The rows of a group lie close to one hidden flat surface of 5 dimensions, which passes through zero. Surfaces can cross.
In the rows, zero is written as 128.
Known rows, each followed by its group:
[ 78 145  98  76 126 128 114 193 111 121  98]  (7)
[167 127 160 115 177  87  84 104 111 176 134]  (6)
[130 138  98 106 138 159 107 153 127  92 126]  (8)
[137 175 167  96 169 195 134 132  80 171 117]  (1)
[111 114 157 123  81 160 113 109 112 113 125]  (2)
[147 122 142 108 158 181  87 146 110 114 128]  (0)
[142 121 130 105 144 118 108 123 135 138 133]  (3)
[138 162  60 123 156  81 168 137 160 134 134]  (0)
[117 138 120 132 107 138 151 127 126 117 124]  (4)
[124 130 117 116 140 130 121 151 131 126 127]  (8)
[156 121 103 135 157  68 115 125 154 135 137]  (3)
[ 99 146 157 109 173 108 134 191  94 196 105]  (7)
[134  99 185  95 142 118 105 124 124 183 134]  (0)
[154 142 109 116 120 144 101  90 129  89 132]  (6)
[145 151 128 144 163 128 125 129 115 135 125]  (0)
[125 102 140 169 126 128 114 144 128 108 127]  (1)
[148 198 107 107 157 201 166 125 108 129 128]  (8)
[155 166 108  61 167 205 119 127 121 126 139]  (3)
[121 140 127 152 113 131 112 126 106 101 113]  (4)
[132 126 130 141 134 128 119 137 125 116 125]  (5)
[152 121 106 105 116 125 113  94 148 106 142]  (2)
[123 112 145 159 116 132 109 138 117 115 119]  (5)
[155 123 132 122 144  70 135  95 148 169 143]  (2)
[106 102 146 123  88 146 109 120 125 107 124]  (5)
[151 118  91 118 153 106  93 140 148 105 136]  (2)
[ 97 149  84  90 102  88 148 133 141 126 118]  (4)
[142 140 189 145 156 132 127 114  98 180 124]  (5)
[ 68 142 161 108  56 203 180 120 101 125 119]  (1)
[133 122 135 123 132 128 135 123 137 139 134]  (6)
[105 113 142 134  80 102 132  96 132 125 128]  (6)
[114  80 139 161 103 147  53 157 113  62 117]  (5)
[137 167 148 160 189 109 144 157  91 182 110]  (6)
[143  68 137 117 140 145  80 146 151 105 143]  (4)
[140 140  71 149 132 108 146 130 155  95 135]  (3)
[128 132 126  84 116 151  98 118 117 110 125]  (8)
[134 137 106  96 129 105 137 113 143 138 133]  (1)
[ 97 108 135 122  81 159 144 125 134 107 129]  (0)
[103 122 135 119 102 116 142 127 127 136 125]  (7)
[130 125  72 120  98 120 147 106 168  81 143]  (2)
[152 134 184 139 165 114 120 113 102 187 125]  (5)
[ 82 117 114 163 114 105  98 191 109  99  97]  (6)
[105  90 142 155  72 117  75 126 118  78 113]  (4)
[111 155 105  59 119 205 108 147 112  91 119]  (1)
[114 130  91  94 110 135 105 142 136  91 119]  (7)
[132 223  73 130 155 160 173 134 102 111 111]  (4)
[136 140  81  96 126 187  80 143 125  58 123]  (8)
[114 151 118 140 136 164 168 155 118 125 125]  (7)
[111 103 146 127 119 103 109 140 125 139 125]  (7)
[119 130 134 123 115 155 144 124 128 131 130]  (0)
[ 99 123 158 174 108 152 126 152  93 113 106]  (3)
[105 109 125  97  66 106 169  87 165 136 141]  (3)
[139 110 153 125 137  87 111 110 129 161 131]  (2)
[150 166 139 103 155 161 130 105 108 150 129]  (8)
[146 138 181 165 172 144 128 138  90 173 123]  (1)

New rows. What belongs after each?
[124 109 105 152 138 176 113 182 133  73 127]  (7)
[108 121 114 148  90 107 132 121 136 100 124]  (0)
[142 121 116 108 154  79 113 136 144 150 130]  (0)
[137 145 113 112 139 162 135 130 125 119 130]  (3)
[127 124 105 129  97 140 130 110 140  92 133]  (7)
[184 127  96  94 161 104  86  96 156 112 147]  (2)
[106 126 109 143 136 116 164 168 141 135 124]  (8)
[141  71 182 192 153 122 103 155 125 140 133]  (7)
[ 98 132 133 148  81  79  80 118  98 101  95]  (4)
[117 107 136 114 114 145 120 133 131 117 130]  (0)
[129 154 122  69 133 102 180  90 149 191 146]  (5)
[130 152 105 153 123 161 114 137 106  80 112]  (4)
[138 152 104 170 147 108 161 131 133 125 129]  (3)
[122 122 127 157 142 108 158 144 139 139 126]  (8)
[172 127 184  85 115 116 101  23 123 173 148]  (2)
[128 126 126 109 132 147 131 135 130 125 132]  (0)
[ 78  74 187  84  59 140 164 108 148 168 140]  (0)
[120 134  72 158 107  57 142 126 154  98 125]  (0)
[110 144 104 117 109 145 141 138 129 105 122]  (7)
[112 117 104 139 118 105 138 147 149 114 131]  (2)
[129 146  45  67 142  66 174 124 186 141 149]  (5)
[102  95 122  73  76 159 101 124 143  91 129]  (3)
[136 129 123 118 136 116 130 118 139 135 133]  (3)
[104 119 115  88 140 109  79 176 121 131 109]  (7)
[119 130 102 108 130 100  90 147 128 112 116]  (4)
[126  96 126  94  99  80  80 104 143 120 130]  (7)
[171 172 113 115 112 153 122  51 121 100 137]  (6)
[153  90 147 184 132  81 100 112 135 123 133]  (8)
[127 128 160 112 135 144 120 130 108 149 124]  (3)
[125 160 143 122 159 124 160 141 109 174 122]  (7)
[ 92  76 159  87  81  89 135 117 158 159 137]  (0)
[116 135  96 106 152 139 132 182 132 124 123]  (8)
[154 153 112 107  92 136 171  47 153 123 151]  (2)
[ 74 171  90 101 105 165 175 172 120 111 109]  (7)
[125 128 137 167 134 104 178 132 130 162 132]  (8)
[117 148 130 117 118 145 162 120 127 143 126]  (8)
[144 140 106 169 143  67  99 129 116 116 116]  (0)
[120 178 137 185 105 132 206  94 109 147 122]  (0)
[139 141 145 135 109 144 131  85 117 129 130]  (8)
[104  92 170  87  98 149 137 120 140 157 138]  (0)
[122 137 201 177 129 119 185 107 100 200 130]  (1)
[146 155 115 119 165 116 107 140 114 139 121]  (4)
[127 133 104 103 117 123 150 109 149 130 139]  (3)
[118 126 134 146 120 145 116 145 116 106 121]  (3)
[125  75 152  46 118 134  36 133 134 118 127]  (3)
[113  84 120 137  93 129  98 135 147  80 130]  (7)
[149 158 132 130 126 155 138  91 116 127 129]  (8)
[165 138 155 165 166 170 100 127  99 122 125]  (4)
[132 154 125 102 135 159 133 118 116 133 128]  (8)
[137  82 123 133 128 173  88 146 148  78 143]  (4)
[115 133 155 130 114 152 134 124 107 135 121]  (2)
[129 102 139 155 135  88 119 137 135 142 128]  (8)
[139 129 132 117 128 140 115 110 124 122 132]  (2)
[142 108 145 160 140  60  65 123 115 130 117]  (0)
[117 124  85 106  96 119 141 117 152  98 133]  (1)
[124 126 163 116 127 152 154 116 116 160 131]  (0)
[118 145 113 180 121 149 155 143 117 100 120]  (3)
[122 135  79 156 111 153 104 148 128  47 116]  (0)
[130 141 163 107 142 161 128 123  99 160 126]  (3)
[153 115 143 104 137 124 111  94 134 143 144]  (6)
[102  91 113 162 127   4 163 157 165 178 128]  (2)
[126 154 141 158 181 169 159 184 103 152 122]  (7)
[146 171 116 178 142 140 145 119 102 115 118]  (0)
[139 141 189 177 133 156 111 109  77 139 116]  (0)
[177  54 173 113 188 132  74 137 156 160 159]  (4)
[178 155 122 168 192 136 124 132 117 131 134]  (8)
[142 106 120  82  73 178 167  54 177 108 171]  (6)
[159 160 104  48 173 161 104 127 130 133 139]  (5)
[108 129 135 157 105 154 132 145 111  98 118]  (3)
[151 149 127 134 125 137 163  84 131 135 146]  (7)
[129 135 144 111 136 159 147 125 124 148 132]  (0)
[115 134  73  84 108 124 151 125 166 105 141]  (5)
[114 172  95 164 152 145 212 167 124 142 122]  (2)
[209 129 112 181 168 182 123  87 143  84 158]  (7)
[176 196  84 169 196 186 108 151  92  76 113]  (0)
[138 112 110  62 168 111 115 148 158 160 145]  (0)
[128 127  95 173 140  87 146 147 148 118 128]  (5)
[110 126 151  98 120 114 136 123 124 165 127]  (8)
[130 115 132  80 122 127 112 113 138 143 134]  (3)
[149 115 143 138 148 151 110 132 125 122 135]  (4)
[ 89 138 136 100 157 115 115 200 106 164 101]  (7)
[101  79 142 129 100  77 111 143 142 140 125]  (8)
[138 134 131 138 138 161 137 128 125 120 133]  (4)
[117 121 193 101 134 171  85 140  83 152 114]  (3)
[ 86  96 150 152  44 139 137 108 126  98 120]  (0)
[130 150  95  92 110 136 184  93 155 134 149]  (3)
[121 135 117 102 113 133 149 118 138 134 131]  (5)
[129 162 180  57 171 109 146 120 101 239 124]  (8)
[142 103 159 114 128  95 112  99 136 163 137]  (6)
[139 120 128 107  97 157  74  94 120  81 129]  (8)
